The same things were measured in two ways. Each way mixes the same 10 hidden numbers, adds some noise and spreads widely along 5 directions of its own, which tell nothing about the thing.
Some things both ways: the first way, then the second way.
[ 15.2  28.3   9.3   4.7  16.9 -29.2   8.4 -44.7  19.1  15.1 -18.3 -10.2
   7.5 -46.4  -1.9  12.3   0.5 -18.0]
[-12.6   8.5   0.4  16.0   5.3   7.3  -9.4  14.5  -5.2 -17.9  28.6  -4.1
 -14.8 -20.1  16.1 -12.6 -21.8  10.4  -3.2   3.0 -21.5]

[  3.0 -47.8 -29.9  -8.9  -0.2 -18.2   3.5 -24.1 -38.4 -17.9  -5.8 -31.1
   5.0 -12.3   0.7   7.3  -2.6  26.9]
[-29.2  -4.0  27.1  24.9  24.6  22.1  -0.4  -0.8 -29.7 -22.5 -17.0 -43.8
 -17.7  -7.8  12.8 -50.7  18.5  32.1   7.9 -25.7   0.0]

[ 19.9  39.3   4.8  -6.6   0.0 -26.3   7.0 -27.3  -6.6   1.8  -9.3   4.1
  17.2  -3.0  12.7   1.4   2.3   6.4]
[  3.3  20.8 -23.1  34.6  -2.6 -37.9 -20.6  -4.7  -0.1  -5.3  20.0   3.2
 -12.8 -12.4  -6.9  -7.3  12.1   2.9  26.9 -11.7  12.3]

[ 11.3   8.7   6.8  11.2  13.8   8.5   9.7 -17.2  28.4  26.9 -33.7  -7.7
  11.6  -8.2  14.9  -2.8  11.3   6.9]
[ -0.2  27.9 -14.5  11.9  18.5  -4.3  -6.6  -9.3 -11.2  -5.2  24.6 -28.9
 -23.1 -14.5   5.0  -4.7  38.2 -15.0  32.3 -18.6  22.4]

[ -5.7  -6.8  -9.2  17.0  -1.3   1.7  13.3 -30.3  13.0  13.6 -35.4 -20.6
   0.0 -32.3  -8.8  13.6   0.6  10.4]
[  6.0  24.5 -32.2   3.3   2.3   1.2  -6.2  10.6  -7.0 -16.0   6.8  19.8
  -9.2  -3.5   7.9  -9.5   4.3   4.0  29.7   3.5  -6.3]

[ 25.1   6.6  32.0  15.4 -25.4  23.2  40.3 -16.2  11.6 -33.2  23.0 -11.1
  25.3  25.5   8.3  19.2   0.1  16.1]
[ -1.3 -29.1  28.0 -18.5 -16.6  10.7  20.0 -11.7   2.8  -2.6  -1.6 -17.5
 -18.2  -8.9  -5.5 -12.1 -41.3  28.8 -39.5 -34.6 -28.3]

[ 24.6  30.3  23.4   4.3  -3.7  -7.1  20.5 -27.7   1.6  -2.2  16.0  11.0
  11.7  20.6  -4.6   4.3  -8.4   2.2]
[ -6.5 -31.8  40.4 -22.0   3.0  27.0  16.4  -1.1  -6.3  13.6 -36.5 -17.6
  13.4  18.5  -7.1 -19.3 -13.8   3.2 -21.2  -8.8 -14.5]

[  6.6  14.0   9.3  -1.8  22.5 -27.0  -9.2 -26.6   9.4  18.3 -18.6  -6.5
  15.0   1.4  11.8  -3.9  -3.4 -18.7]
[ -8.0  -3.9  29.8  -9.4  -0.2 -12.1   5.8  -4.5  13.2  32.4 -11.6 -18.0
  11.8 -10.8  -0.6  -4.9  11.1 -21.6   0.9 -23.9  28.4]

[  6.2  38.3  14.4  28.7   4.1  15.6  13.8 -41.5  29.4   7.7 -31.0 -18.6
  21.5 -10.3   5.8  24.8  17.9  24.1]
[  3.5 -31.0  30.8 -20.2  -8.4  -5.2   8.3  -7.1  16.6  25.1 -29.3  -3.5
   7.5   1.6 -28.0 -26.2 -31.9  16.7 -35.1  -8.2 -32.9]

[  4.0   9.0 -15.2  23.6  39.8 -16.7   9.3  -2.2  34.4  36.9   2.9 -12.0
   0.2 -53.4  -2.5 -14.5 -10.7   2.9]
[  8.8  35.7 -26.6   3.6 -11.2  12.0 -10.0   4.7 -13.7 -13.6  21.7  23.6
  -6.8  -6.2   8.1  15.4  10.5   1.7  11.9  -3.4   3.6]

[ -6.0  -3.2 -12.3  21.4 -21.0  27.8  13.5  21.7  28.6 -15.6  28.1 -11.1
  -9.1  -1.8  -2.3   4.4 -22.0  30.6]
[ 22.7 -11.5 -11.0 -19.0  -0.3  -6.8  10.9   5.6   9.2  -3.5 -21.5  25.1
  13.8  25.3 -12.4  -1.4  -1.6   5.7  16.2 -17.1 -24.8]

[-10.7  -9.4  17.0  23.0  10.3  30.9   6.2 -12.4  29.7  -4.5 -59.2 -18.9
  -9.3  24.9  14.4  12.8  -3.8  31.3]
[ 21.0   8.3 -14.8 -31.4   8.4 -22.8  11.3   4.2  20.5 -10.2 -41.9  -8.5
  15.7   1.2  -6.1   5.0  26.8 -30.1  22.7  -4.9 -17.2]

[ -4.1  35.0 -15.0  13.3  -3.2 -18.0   9.5   8.8  33.3   6.6  65.0   2.9
   3.7 -43.1 -22.3  17.7 -27.3 -12.7]
[-14.7 -25.2  26.1 -36.8 -10.5  -2.2  11.5 -10.7  18.2  24.3  14.7  12.2
   4.3 -19.9  12.6  -7.8 -23.6  -3.7 -14.8 -21.4   7.6]

[ -0.1   8.7  -1.9  18.0  29.5 -23.3  -2.0 -11.1  35.6  18.6 -21.4 -35.1
  34.8 -19.6  31.1  -7.5   9.1   3.7]
[  1.3  19.2  10.3  11.7  -1.8 -23.8   5.1 -15.7   7.7   9.1  22.7 -42.2
 -12.4 -45.9   4.3 -14.2  33.6 -11.2   7.2 -48.6  34.5]

[  4.0   3.2  -6.6 -17.3  -7.5 -31.6  21.9  16.9 -17.6 -32.3  52.2  16.3
 -26.1 -34.1 -18.8  28.8 -35.8 -20.7]
[ -4.0  10.5   3.9  19.8  -0.9   9.6  -9.1   9.2 -17.8 -18.0  12.2 -16.8
  -4.9  -8.3   9.4  -9.1 -10.0  -3.9  -6.9  16.5  -7.6]

[ 17.3 -24.5  14.7  -8.1   1.5  21.7  -2.5 -40.2   9.5   0.7 -33.2  18.3
  -6.9 -12.9 -15.5  36.7  26.1 -12.4]
[ 27.9  14.5  -8.6  -3.6   7.4   9.3   4.2  -2.3  -9.6   9.9  33.4  -5.0
 -15.3   7.6 -16.4   1.7  12.1  -4.4   3.4 -20.6 -13.8]

[-16.3 -25.1 -16.6  -2.8  -3.2  15.2  22.4  33.3   3.1 -13.7  13.8   0.9
  17.1 -17.8   5.1  25.5 -13.1  -3.1]
[ 31.3  14.5 -15.1 -24.8  -0.4 -13.9   5.0 -12.9  20.3  15.7 -12.7  -4.7
  -6.5  -7.3 -19.2  -7.1  11.3 -12.7  11.1 -14.4  12.0]

[  6.9   2.7  21.4  21.9   6.2  27.9   8.6  13.4  35.7  17.2  -5.1 -12.6
  13.4  42.8  30.1 -22.0   0.1   4.4]
[-18.5 -28.3  35.0 -35.6   0.7  12.2  -6.6  -7.8  -0.9 -15.1  18.9  11.5
  -8.0  -4.7  23.9  -9.9 -37.1  11.2 -35.5   1.4 -12.6]

[ 22.9  -4.4  -2.0 -22.9  21.8   1.0 -11.8 -15.7 -28.5   3.0  17.9   8.3
  32.9  28.8  19.1   5.7   9.1  -8.7]
[ 10.3  23.5 -41.5  -4.9 -12.3 -22.1  -4.6 -14.8 -10.5   1.3  12.0  24.6
 -15.5  -7.7  -3.9 -11.1  12.7  -3.0  34.0   2.3  12.0]

[-25.8 -20.5 -32.4  17.7  26.7 -28.4 -12.2   8.5  38.6  35.6 -16.9 -23.9
 -25.7 -61.9  -8.4 -10.0 -19.4  -9.3]
[ -5.5  15.7  31.1  16.0  -2.1  15.0 -20.0  17.9 -16.9   8.5  25.1  14.5
   8.3   3.0  11.3  -5.1  -3.1   1.6 -20.9   3.1  12.7]

[-22.5  -4.7   9.6  42.7  -1.1  44.8   9.8  34.0  61.5  14.7 -18.2 -14.5
 -10.8   4.0   9.1   4.6   5.1   3.8]
[  9.9  -2.5   8.4 -40.5  18.2   7.7  10.7 -10.0  19.5   3.8  12.2 -20.4
   7.6 -20.3   8.3   3.8  27.8 -32.4   7.3 -23.1  12.6]

[  2.3 -37.1 -28.1 -20.5  22.8  26.3 -31.2   5.3  -8.9   5.8  -3.1  22.5
   1.2  21.5   8.1  14.3   6.9  21.5]
[ 41.7   2.5 -31.0 -41.0  -3.4 -48.6  -5.1 -24.2  18.0  18.7  -8.6  46.2
   4.4  26.3 -34.2   2.2  25.5 -11.4  25.9 -14.4  -1.1]

[ 11.0 -25.4  -4.6 -17.2   2.0  -8.6   1.2   3.2 -19.6  -7.5  10.9   1.9
 -15.8 -17.2  -0.1   8.4  -2.3 -23.5]
[ -5.5 -14.6   1.1  -2.4  14.0   8.1 -12.0   2.3   7.5 -19.1  10.1   2.5
  -9.0   1.9   4.6  -2.9 -27.6  10.5   0.5   1.6 -19.6]

[-17.8 -38.8 -21.8  -9.6 -25.0  11.4  13.9  55.3  11.0  -6.1   1.5  11.8
   9.0  25.9  18.3  -0.7 -20.3  12.7]
[ 23.7   2.5  35.9  -8.3   8.2  -9.8 -24.1  -5.0 -17.1   3.3  25.9  15.9
 -11.0  21.9   0.0 -32.9  -3.4  11.4 -30.2  -2.2  16.1]

[ 41.2 -37.2   7.4 -53.6  10.6 -28.9 -14.6 -51.8 -58.1  -2.9   3.8  27.6
  -6.8  10.3  -9.8  15.7   5.2 -42.1]
[ 15.4 -22.6 -11.9 -26.3  -4.3 -13.6  14.4 -15.1  24.2  24.6 -28.6  11.7
   2.9  27.6 -22.8  20.5 -14.2 -13.2  23.6 -21.4   4.5]

Other things, the second way, with their names:
j691: [  0.1  14.4  -5.1  21.4  -4.1   6.9 -15.0   5.3 -36.7 -33.9  28.5   9.7
 -10.7  -4.2  11.8 -28.7   0.1  21.0  -5.6  11.8 -18.3]
j856: [-38.1  13.3  -0.6  22.1  13.1   7.7 -28.0   9.9 -23.9 -19.3  24.7  16.1
  -2.8  -8.6  29.1 -10.7   7.0   3.4  20.4  14.9   6.4]
j895: [ -0.9 -15.0  13.4 -43.6  -5.5  -9.2   0.5 -14.6  18.8  -0.8 -15.6   5.4
  -7.7  -2.0   0.5   8.8 -24.4  -1.0 -21.3  -7.6 -10.8]
j229: [  4.5  18.7  -7.4  12.8  -4.6  -6.7 -18.4  12.1  -4.0  -6.2  17.3  28.0
   4.4   0.2   3.7   0.2  -0.7   4.7   6.4   1.2  -3.5]
j553: [ -1.5  -2.3   1.2 -34.9  10.0  -2.0 -10.4   2.7  28.0 -23.2  32.8  22.8
 -20.4 -18.1  16.4  11.4 -31.8  16.2 -16.0 -17.6 -32.8]
j211: [-23.8   3.6  45.7  22.2  -0.4  43.7 -23.4   1.6 -27.7   3.4  21.2  -9.5
  -3.5  -9.4   6.5 -22.2 -11.6  23.3 -40.6   2.4  14.1]
j511: [-12.2 -19.1   6.3  -6.0  16.9  -3.5 -17.4   0.5  -4.7 -35.1  16.2   9.4
  -7.7  -2.6  14.9 -23.7 -19.5  12.4  -6.7  17.2 -30.8]
j347: [ 11.8   3.2  -1.9  38.5 -15.1  10.1  -5.3  -6.6 -26.2  15.8   1.4 -14.1
 -23.3  22.5 -41.5  -4.4 -22.9  28.6 -15.8  -7.7 -24.3]
j173: [  7.4  23.4  -9.2  11.4 -14.2 -11.5 -13.0   1.0  -1.2  -5.7  -3.5   6.7
   9.3 -14.0  -3.3   4.1  12.4  -4.2   0.2  -2.2   8.5]
j264: [ -1.6  34.4 -13.8   9.7 -15.1  31.8 -10.7  -3.5  -9.2  -5.2  -3.2  -7.3
   1.4 -25.8  -2.2   9.1  13.3   0.0  -5.1   2.8  15.2]
j109: [  0.7 -33.1  40.8 -44.5  14.8  27.8  19.6  13.9  -9.0   9.8 -32.9  -8.3
  15.7  32.6   1.2 -19.8 -23.0 -15.1 -23.1  19.5 -35.5]
j917: [ -1.1  -9.1  -8.6 -38.9  16.1  -2.7   5.8 -10.9  27.0  -0.9  -7.1  -5.3
 -11.2 -13.9   1.6  -4.2  -5.8  -9.5  15.9 -11.7  -6.7]
j261: [  9.0 -25.0  22.2 -24.5  28.6   8.0  -2.7   3.2   6.9  -7.4 -18.5 -11.5
 -12.6  22.8  -5.9 -33.2 -28.0   9.0 -11.0   9.4 -25.0]
j616: [ 38.4 -19.8  17.4   9.6  -6.7  -8.1  12.2   8.1  -9.9  19.5   8.4   6.3
  15.6  41.4 -19.5  -6.7 -10.9  -7.4  -2.1 -15.6  -2.6]
j102: [ -2.9  13.3  15.2   8.6 -14.6  -6.4 -22.4   9.4  -6.2  -9.4  18.8  18.4
   2.7 -13.5  11.8  -4.7 -19.6   5.9 -28.0  12.4  -2.8]
j978: [  7.0 -19.0  10.2 -38.6   5.9  -1.2  21.3   4.9  20.6 -12.0 -10.1   5.6
   8.1  10.9  16.4  18.3  -4.7  -9.4   9.6 -39.9 -10.1]
j743: [-11.0  24.3  -6.1  10.4   0.9 -24.8 -16.2  -1.2 -11.6   5.0  12.0   3.2
   6.7  -4.4   6.4  19.1  37.5 -30.5  22.2  -1.5  17.1]
j715: [-29.1   3.4   3.1  -4.0  20.3  -4.8 -10.6   3.7  -4.0 -41.7 -10.4  -4.4
  -9.7 -10.1  32.0  -7.5  13.8  11.3  21.7 -18.4  -4.5]
j538: [ 11.9   4.3  -0.8 -37.7  -9.1 -12.5  12.5  -9.7  32.9  23.8 -49.9   2.6
  31.5 -15.1 -14.9   3.7  29.7 -22.5  11.6 -23.6  16.2]
j934: [ 16.6   1.3  -8.7 -13.2   0.6   3.1   7.6 -19.6   6.8  16.6 -23.8  -8.5
   7.4   5.4 -17.6  -2.8  27.4 -12.1  24.1 -24.6  33.0]
j826: [  6.2   6.2  44.8  23.6  11.5  28.7 -27.3  -1.2 -17.7  21.4   4.5 -18.0
   2.9   9.2 -26.9 -28.7   8.4  16.6 -38.8   1.5  10.3]
j212: [-41.3  -1.4  -7.2   6.6   7.6  -8.0 -17.6   0.8  -0.4 -12.1  20.0  18.2
 -22.6 -11.8  26.7  -3.0 -23.5  10.8  24.7  -2.4   4.1]
j628: [ 39.0  11.1 -39.9   8.0  -3.0 -32.9  -1.4  -3.2  11.1  -4.6  -8.7  13.3
   9.1  16.1 -28.5   9.2  19.9 -11.9  33.4  -8.9  -7.1]
j199: [ 29.2  19.7 -17.8  10.4   9.8  -4.9 -22.3   6.3   0.1 -14.2  -8.6  20.8
  -4.4  15.1 -16.5 -23.2   5.1  17.1  13.3   5.0  -1.9]
j675: [-31.2 -22.3  38.9 -23.7  -5.6  18.9  -9.7  -9.5  -6.7   2.1  36.2   8.4
 -27.1 -10.1  16.3  -3.7 -53.2  21.1 -48.2  -2.0 -22.2]
j222: [ -3.7  22.2  -9.3 -25.0 -32.8 -34.5  -4.1  -0.7   9.5   3.9   9.5  32.2
  10.2 -30.6  22.7  19.0  -5.3 -28.0  -4.7  10.6  11.3]
j515: [ 17.5 -16.3   8.4  16.6 -16.6  -9.8   6.3   1.9 -31.8   7.6   9.1   7.5
  -2.4  35.1 -16.4 -13.2 -22.5   7.5  -9.8   1.9 -23.5]
j607: [ -9.0  -2.4  -8.0 -17.6 -17.4  12.1   1.1  -4.2   5.9  26.1 -14.7  13.7
  16.6  -7.3 -10.5   7.3 -17.9 -21.8   0.1  28.7  -0.1]
j84: [ 34.4   3.7 -26.3   6.4  -4.0 -44.6  10.7   1.8  10.4 -12.0 -31.6   7.4
  29.9   8.1 -16.8  -9.8  44.8  -9.3  42.5 -31.0  -4.9]
j186: [-15.2   7.8  12.3   0.5  -5.4  -4.3 -15.7   3.0 -21.6 -27.1  25.4   9.0
 -18.7 -11.2  25.7 -15.7 -20.4  11.8 -19.9  12.4 -13.8]
j525: [  8.7 -19.4  -1.7 -38.7  -2.8 -45.4   5.4 -10.4  42.3  14.6 -12.6  19.4
   9.9  -3.7  -2.7   9.1  -9.8 -20.4  17.3 -20.3   6.1]
j164: [ 10.9  29.3 -11.3  14.2 -13.1 -10.0  -2.2  -1.2 -14.1  24.2 -11.0   6.2
   7.0   8.9 -17.3   5.5  32.0 -12.0  19.6 -13.4  18.2]
j126: [  9.6   1.7  30.3  25.7  -3.3  13.7  -8.7  31.2 -25.3  -2.4  23.5  11.2
   4.5  18.6   7.7 -21.8 -31.3  11.4 -26.1  14.6 -17.6]
j730: [-18.7   2.1   1.2  10.3   1.4  -9.1   6.6   6.0  -0.3 -21.1  -6.7 -16.6
  -4.4 -11.7  33.1   4.4  -0.2  -7.2  27.7 -24.7  22.0]
j143: [ 16.3  26.1 -23.2   3.5 -13.3  10.8  19.0  -2.8 -26.9  -9.0  17.5 -16.8
 -12.2  -7.9  10.3   1.5  20.4 -15.5  21.2 -13.3  11.8]
j499: [  6.6   3.0  -2.6 -22.1  -6.1 -10.8   4.5 -11.2  13.6  41.9   1.9  19.5
  -4.0   9.3 -19.1  11.0   2.7  -5.6  12.2 -29.4   9.4]
j390: [-10.8 -31.3  33.9 -18.0  10.5  25.5   6.1  -6.0   1.7 -16.5  11.4 -27.8
   0.3 -15.9  11.3 -17.9 -17.9   4.2 -27.2  -7.3 -16.3]
j990: [-12.6  -2.7  -9.3 -38.4 -22.5  -2.7  12.4   2.3  14.0  -1.8  -5.9  24.8
  -2.2 -18.7  18.9  12.1 -35.9  -6.0  -5.0   3.7 -19.8]
j759: [-40.3 -16.1  23.0 -29.6 -22.9  27.1   4.3 -11.4  -9.4  -2.4   9.6   6.1
  -7.5 -37.5  31.5 -17.4 -42.8   8.5 -32.5  13.5  -0.9]
j754: [ -9.4  -0.4  -6.0  -0.1   3.1  -4.8   6.4 -14.1   2.3   0.6  -8.7 -28.5
   2.5 -28.1   5.4 -20.1  20.3 -19.0  25.3  -6.6  23.3]
j472: [ 10.0 -34.3  27.3 -26.4 -11.3  15.3  19.6  -1.9  -1.3  18.1 -20.2   7.9
  19.9  17.1  -7.1 -22.2 -22.4  -0.7 -15.3  -3.6  -2.7]
j10: [ -5.7  15.1 -33.5 -22.9   6.6 -21.3  -0.8  -5.8  15.1 -20.4  16.7  15.7
 -12.0 -26.1  21.7   1.6  13.7  -9.6  39.7 -14.4  -0.1]
j230: [-21.1   8.7 -28.5   4.8  -8.1  -9.9  -4.5  -9.4 -15.1 -30.6  14.2   5.4
 -31.3 -15.1  14.3   1.2 -12.3  18.5  15.0  -6.5 -24.1]
j232: [  2.4 -15.2  18.1  -9.9  -2.2 -13.0   3.6   3.5  16.9  10.6 -20.8   6.7
   7.3  19.8  -3.6  15.7 -16.0  -1.1   1.1 -27.6   1.1]
j353: [-11.5  -3.3  -2.4  -9.3  12.7  18.6  -0.4   2.9 -11.8 -16.5  21.5   8.7
 -22.8  -5.0  22.7 -26.9 -17.8  19.1  13.5  -5.9  -5.9]
j935: [ -4.9 -20.9  39.6 -25.9   4.0  22.9   6.9  -2.4  -6.3  18.4 -46.7   1.6
  13.7  33.3 -13.0  -8.9   0.3  11.2 -15.9 -21.2  -3.8]
j426: [ 31.2 -23.3  -2.7 -32.8  -0.8 -11.2   3.3  -1.9  20.1   1.2  -4.9  23.3
  16.3  21.9 -17.5   9.6 -16.6  -9.7  -5.0  -1.1 -25.2]
j74: [-15.7 -13.6  27.2 -19.9  -8.5 -13.0   6.2   2.7  -6.6  15.6  13.8  16.8
  -3.8  -4.6  15.1 -22.9 -24.9   5.1 -14.5  -5.7 -14.8]
j974: [-19.1 -17.0  40.8 -16.1  15.8  14.1  -5.6   7.1  -0.9 -22.4  18.8 -10.4
 -10.6  -9.9  31.4 -14.2 -23.7  10.1 -24.8 -13.6  -8.5]

Some of these things the first way, each followed by its name:
[  2.1 -15.3  -7.8   0.4  -6.4  21.9  14.7  15.7  12.8 -12.7  50.9  10.2
 -21.5 -28.5 -20.2  31.5 -23.5  -5.4] : j675
[ -0.9  21.6  20.7  32.4 -20.1  20.8  31.3 -15.7  37.0  -1.5 -30.8 -15.3
  -1.6  22.0   4.6   8.8  -8.4  34.5] : j186
[  3.7  11.5  10.8  14.2  57.5   3.7 -26.5 -30.3  12.6  45.1 -26.4 -20.0
  -0.4 -10.3  13.8  -3.8  25.1 -34.8] : j607
[  1.3  46.3  23.9  32.9  12.2  -9.0  15.0 -17.6  39.5  23.8 -44.0 -14.7
  14.9   9.8  21.2 -13.3   1.7   8.9] : j102
[ 10.7 -11.9  23.6   9.8 -19.0  27.0  25.3  19.8  16.0 -24.0  35.9  -5.5
   7.5  39.7  11.2   4.1 -13.3  -1.5] : j143
[-25.0 -61.2  -7.9  -5.3 -30.0  20.1  -4.5  51.1  11.9 -33.1  18.2 -23.2
 -18.2  12.7  12.4   8.1 -29.2 -15.3] : j126
[ -1.6 -61.5  -8.2 -28.7   6.7  13.8   0.6  14.2  -9.6   0.0 -20.2 -10.5
  15.0   1.0  29.0   9.5  -5.7 -14.8] : j261
[  1.9  -7.5  23.3  26.7   1.6  11.4   6.5 -21.2  24.0   6.1 -35.7 -23.3
 -10.4  11.3   9.8   6.8  27.7  -6.7] : j390
[ 10.1 -31.3  -6.4 -11.6  32.6 -28.7 -14.7 -19.4 -37.2  10.7 -17.4  -0.8
  -0.2  -3.6   1.7  -8.8  22.9 -33.7] : j211
[  0.3 -23.9  -4.0   1.3 -18.6  12.1   2.8  -0.3 -22.0 -34.9   8.1  -2.1
 -12.9  26.4  -4.6  20.1   3.5  14.4] : j691
[ 17.3 -21.9  -6.8 -10.1   0.6  -7.4 -13.1 -23.8  18.1   7.1  17.0  -9.6
 -20.2 -14.3  -2.1  13.3 -10.1   7.0] : j515
[ 27.6 -19.5   2.2  -1.3  12.3   3.9   8.7 -62.2  -5.8   9.6 -38.3 -12.1
 -10.5 -42.4  -8.9  27.0  28.1   7.6] : j347
[  4.4 -41.9   1.6 -18.7 -20.3   6.0   1.1  15.7 -18.4 -31.2  15.6  -1.8
 -15.2  28.3   6.1  -2.8 -27.1  -4.5] : j232
[ 22.3  10.7  14.6  -3.1  -8.9  -1.7  15.8 -12.4 -22.5 -24.9   3.3  -0.2
   6.7  49.9  16.6 -18.8 -20.9  28.1] : j715
[  0.4  -9.5 -23.1 -21.7   5.5 -37.1   5.1 -13.7 -44.1  -9.6 -16.5  33.3
 -12.9 -39.7 -28.1  31.9  13.6 -22.2] : j826
[ -7.4  48.6  13.3  29.7  22.0  -5.6   8.0  10.9  47.0  10.9  19.6  -5.9
   5.4   8.4  10.0  -2.1 -33.5   7.0] : j222
[ 11.8  43.3  -9.3   2.8  -7.3 -19.4  17.9   4.3  12.7  -6.7  27.2  18.8
 -11.4 -29.0  -7.9  13.4 -17.5  14.1] : j628
[ 14.7 -32.4  -9.0 -12.2  26.0 -31.1 -10.5   1.7  20.7   9.4  33.1  -9.3
  -5.6 -23.4   4.5 -16.5 -37.5 -13.3] : j978
[-22.1 -34.8 -23.4  25.4  32.4  -5.4  -5.3  -7.0  13.2  19.8  17.2 -45.5
 -13.8 -43.3 -10.3  17.3  -2.1 -11.4] : j759
[-11.0 -30.3 -16.9   2.9   1.1   6.1  10.0  10.7  -7.8   7.0 -44.3 -18.1
  23.2   1.9  25.3  -7.8  11.8  10.2] : j199
[ 17.9  -5.3  -3.3 -14.5  42.9 -12.6   4.3  15.2   8.8  12.2  30.5   5.1
  16.0  -8.3  21.5  -6.8 -25.5  -6.1] : j895
[  4.6  52.3  -3.8  34.9   8.7 -15.7  -3.7  -9.0  44.1   8.7  -6.4 -27.2
  16.5  11.9  26.9 -24.2  -8.6  51.7] : j84
[  7.5  40.5  27.5  18.2 -12.1  23.7  27.7  -6.1  50.8   7.3  10.2  13.6
  -1.4  10.2  -7.9  18.6 -31.3   8.0] : j109
[  7.1  -6.7 -13.8 -15.4  47.1 -13.3 -38.7   9.9   0.5  11.0  21.8  10.6
 -29.3   0.1  10.5  -9.4 -22.5  -3.7] : j743
